All groups share one centre, and each spreads out both ways along 5 directions, with some noise.
In the rows, zero is written as 128.
Known rows, each followed by its group:
[113  92 165 136 110 151 126 147 113 132 138 141 155 140 123 128 144 128] : (0)
[118  88 147 121 139 179 138 157 109 126 146 159 191 115 131 157 172 174] : (0)
[150  65 193 152 128 120 149 218 127  66 179  97 161 125 146 143 138 147] : (1)
[128 113 120 124 127 140 122 115 120 135 118 140 148 114 121 129 118 138] : (2)
[133 121 132 132 127 129 133 135 129 119 138 125 120 122 125 123 124 119] : (0)
[154  97  95 103 130 252 155  81 103 147 131 184 233  63 123 158 135 199] : (3)
[128 131 135 148 108  89 126 111 123 124 121 111  89 142 120  91  78  85] : (0)
[136 139 100 137 137  83 104 118 140 116 116 117  88 121 114 116 104 110] : (0)
[111 109 126 128 115 154 101 115 120 146 123 162 156 132 113 136 148 141] : (0)
[166 142 159 146 109  98 155 119 118 101 111  83 118 149 166 126 102 123] : (1)
[109  83 104 106 162 160 113 156 140 134 154 167 153  84  94 141 140 152] : (1)
[136 150 141 172  90 104 113 132 121 102 143 121  97 153 133 105 139  92] : (1)
[131 131 116 129 133 124 125 124 126 130 128 133 124 118 120 122 121 128] : (3)
[107  92 158 134 143 140 146 138  87 128 124 152 141 118 113 128 138 138] : (2)
[127 144 131 125 140 117 123 195 161 107 164 110 130 143 150 149 173 143] : (2)
[125  91 138 124 129 179 141 128 102 135 135 160 179 108 121 140 140 157] : (3)
[135 111 111 139 128 143 135 137 116 124 144 145 160  92 112 114 102 147] : (1)
[120 129 131 130 135 132 136 140 117 132 132 137 141 126 126 132 138 140] : (2)
[120  96 150 135  99 126  93 114 133 126 123 133 112 156 116 129 135 102] : (3)
[108  92 112 146 130 151 102 171 131 118 181 176 151  94  87 114 149 132] : (1)
[147 121 110 122 152 110 111 150 162  95 153 116  95 114 121 141 144 120] : (3)
[134 123 128 122 137 128 120 162 149 118 146 119 144 128 136 147 149 151] : (2)
[154  85 147  73 183 133 166 142 146 119 109  84 151 108 149 180 110 176] : (1)
[139 120 135 130 134 123 130 135 131 113 131 117 127 124 131 131 121 132] : (1)
[138 116 131 134 104 124  95 155 170 104 164 116 116 141 130 131 145 105] : (2)
[131 136  81 130 148  94  79 112 142 126 107 139 111 113 107 137 129 142] : (0)
[146  76 116 110 130 220 124  80 116 132 126 178 187  86 112 164 152 167] : (3)
[144 164  67 129 139 118 127  64 129 138 100 141  89  93 108 103  84 110] : (2)
[147 128 114 122 146 140 139 168 148 105 165 124 145 103 134 140 136 150] : (3)
[126 113 140 127 164 111 138 184 133  97 158 125 117 118 125 148 163 142] : (2)
[148 114 121 125 125 125 104 161 180  97 168 106 114 130 134 143 147 121] : (3)
[144 140  98 131 152 111 128 119 131 120 117 123 117 102 120 127 109 138] : (0)

New rows. What belongs after each?
[128 125 104 122 140 141 111 125 130 131 129 146 140 111 117 145 148 152] : (0)
[ 88  71 154 143 108 118  59 141 113 140 113 163 164 160 102 147 167 148] : (0)
[113 103 162 139  94 123 108 140 127 132 135 124 136 162 129 121 135 109] : (3)
[132 105 136 121 144 149 134 167 150 104 169 131 128 119 125 147 163 126] : (0)
[126 112 135 147 142  87 119 139  97 122 100 129 150 123 122 133 116 165] : (0)
[105 125 147 134 114 152 139 123  92 152 113 149 170 135 129 123 132 148] : (2)
[182 108 169 132 142 100 176 165 133  72 135  56 137 125 172 149  97 149] : (1)
[128 105 131 128 140 125 118 157 138 109 148 130 128 121 124 142 152 138] : (0)
[145 145 126 139 117 118 135 106 123 124 111 116 120 134 139 122 111 122] : (1)
[130  90 154 149  65 141  82 136 160 110 168 124 114 157 116 113 138  75] : (2)
[151 109 163 143 123 112 142 162 127  92 146 100 129 135 148 134 125 129] : (1)
[114 101 144 141 118 105  94 140 129 122 127 130 119 145 114 125 132 118] : (0)
[161 162  98 116 152 141 183 114 130 115 140 112 111  86 139 114  93 122] : (0)
[141  96 168 145 149  87 146 191 128  82 156  96 109 127 136 130 127 123] : (0)
[128 122 110 115 144 137 132 116 127 134 123 136 140 100 118 127 110 144] : (1)
[117  81 181 142 118 122 133 176 120 104 157 121 130 143 129 129 141 114] : (0)
[136 147  93 101 179 134 151 121 107 153  91 136 184  89 143 154 119 211] : (2)
[113 111 122 134 115 119  87 124 137 132 127 144 121 137 107 129 139 119] : (0)
[131 131 109 125 126 136 114 119 151 123 143 134 100 119 113 121 128 105] : (0)
[106  81 165 133 117 173 127 151  92 138 136 162 197 130 125 147 163 166] : (0)
[113 179  63 158  98 131  87  80 120 145 128 181  98 114  95  84 122  95] : (1)
[113 104 138 135 150  85 104 133 127 108 126 131  70 134 102 131 143  97] : (3)
[111 132 141 142 113 125 133 129 105 145 123 137 144 137 127 108 115 128] : (3)
[147  87 110 121 147 131 111 112 137 114 125 132 133  93 106 140 105 145] : (2)
[173 126  72 105 155 180 134 125 163 107 161 135 155  70 128 159 137 167] : (3)
[120  81 163 114 137 207 153 177 121 120 175 159 192 117 133 165 194 165] : (0)
[121  76 157 138 126 137 121 146 117 113 141 139 132 126 110 135 141 122] : (2)
[132 138 131 160 104 120 117 131 120 112 140 134 116 136 125 107 133 107] : (1)
[159  71 102 103 128 220 110  75 137 121 130 171 173  84 113 174 156 161] : (3)
[143 192  48 104 169 125 150  68 111 167  72 140 151  80 131 126  80 182] : (2)
[123 130 145 143  82 142 107 146 142 127 153 127 133 160 133 118 148 103] : (2)
[111  84 154 140 126 145 134 117  88 129 123 155 132 120 102 118 124 117] : (2)
[135 124 108 134 145  87 102 138 144 110 127 120 100 120 115 130 128 124] : (0)
[151 107  97 112 116 147 102  91 137 143 105 133 173 106 123 137  91 164] : (2)
[107 197 109 149 154  45 153 153 110 137 114 108  85 125 125  80  79 109] : (3)
[122 109 135 134 110 151 119 106 111 139 117 149 148 131 120 128 127 128] : (3)
[112 153 130 159  85 129 101  97 110 139 120 150 108 156 118 104 145  93] : (1)
[118  96 115 117 151 137 112 159 143 118 159 147 128 104 105 138 147 137] : (1)
[128 114 124 121 133 155 121 139 140 122 149 141 135 116 122 138 151 130] : (0)
[130 155 104 129 128 124 135 120 123 139 121 132 136 115 126 113 104 135] : (3)
[168  82 122  93 198 125 163 180 159  87 152  92 150  70 135 163 103 180] : (1)
[124 157 116 124 115 133 126 143 137 140 132 122 157 139 148 134 142 150] : (2)
[118  97 146 145 131 106 109 145  99 125 109 138 160 131 121 139 136 160] : (0)
[123 104 131 126 144 142 121 154 129 116 144 140 147 116 121 150 160 151] : (0)
[108 131 140 141 137 118 151 155  95 136 132 136 146 122 127 112 118 142] : (3)
[137 111 152 127 137 112 125 151 143  99 138 100 102 147 141 150 152 119] : (1)
[103 112 117 128 103 153  79  94 118 163 108 173 159 136 105 133 146 140] : (0)
[122 129 123 124 146 132 137 135 115 134 121 136 150 118 127 135 134 153] : (2)
[161 150 110 117 156 137 184 134 135 105 151 109 114  88 141 122 102 126] : (0)
[125 129 111 128 130 130 117 124 132 129 132 144 122 119 116 124 133 123] : (1)
[149 157  68  97 167 199 161 103 132 137 135 158 166  67 132 151 144 177] : (0)
[123  90 173 121 122 187 164 175 130 110 185 131 152 127 134 141 164 121] : (0)
[137 158  97 123 183 156 201 179 100 127 159 143 189  55 138 124 113 198] : (3)
[128 121 138 134 116 135 131 119 112 133 122 135 142 126 127 124 120 133] : (1)
[126 123 126  97 156 121 121 115 150 131 112 118  97 138 131 157 148 129] : (1)
[112 131  99 117 114 180 108  76 108 172 102 178 174 116 114 131 137 155] : (0)
[107 157 130 144 131  97 144 137  99 146 115 129 126 128 125  96  99 123] : (3)
[117 121 136 126 172 116 150 169 114 110 140 137 118 111 122 141 155 143] : (2)
[138 161  90 137 130 103 127  79 119 142  94 124 107 111 121 106  76 120] : (0)
[ 75 138  98 132 101 165  82  74 109 183 112 205 130 132  84 101 150 105] : (1)
[109 192 117 153 117  50 131 134 122 151 110 106  88 152 129  73  76  93] : (3)
[117 121 131 142 101 148 125  81  96 150 109 154 124 123 106  99 102 106] : (2)
[145  86 159 111 158 120 143 175 142  95 145  97 133 123 139 160 140 148] : (1)
[136 144  74 123 156 111  99 105 139 127 107 142 125 101 113 137 125 154] : (0)
[145  91 119 119 116 144 101 118 145 125 123 128 159 115 122 141 114 150] : (2)
[ 99 118 166 145 106 150 139 134  86 147 130 153 148 148 123 110 143 118] : (2)
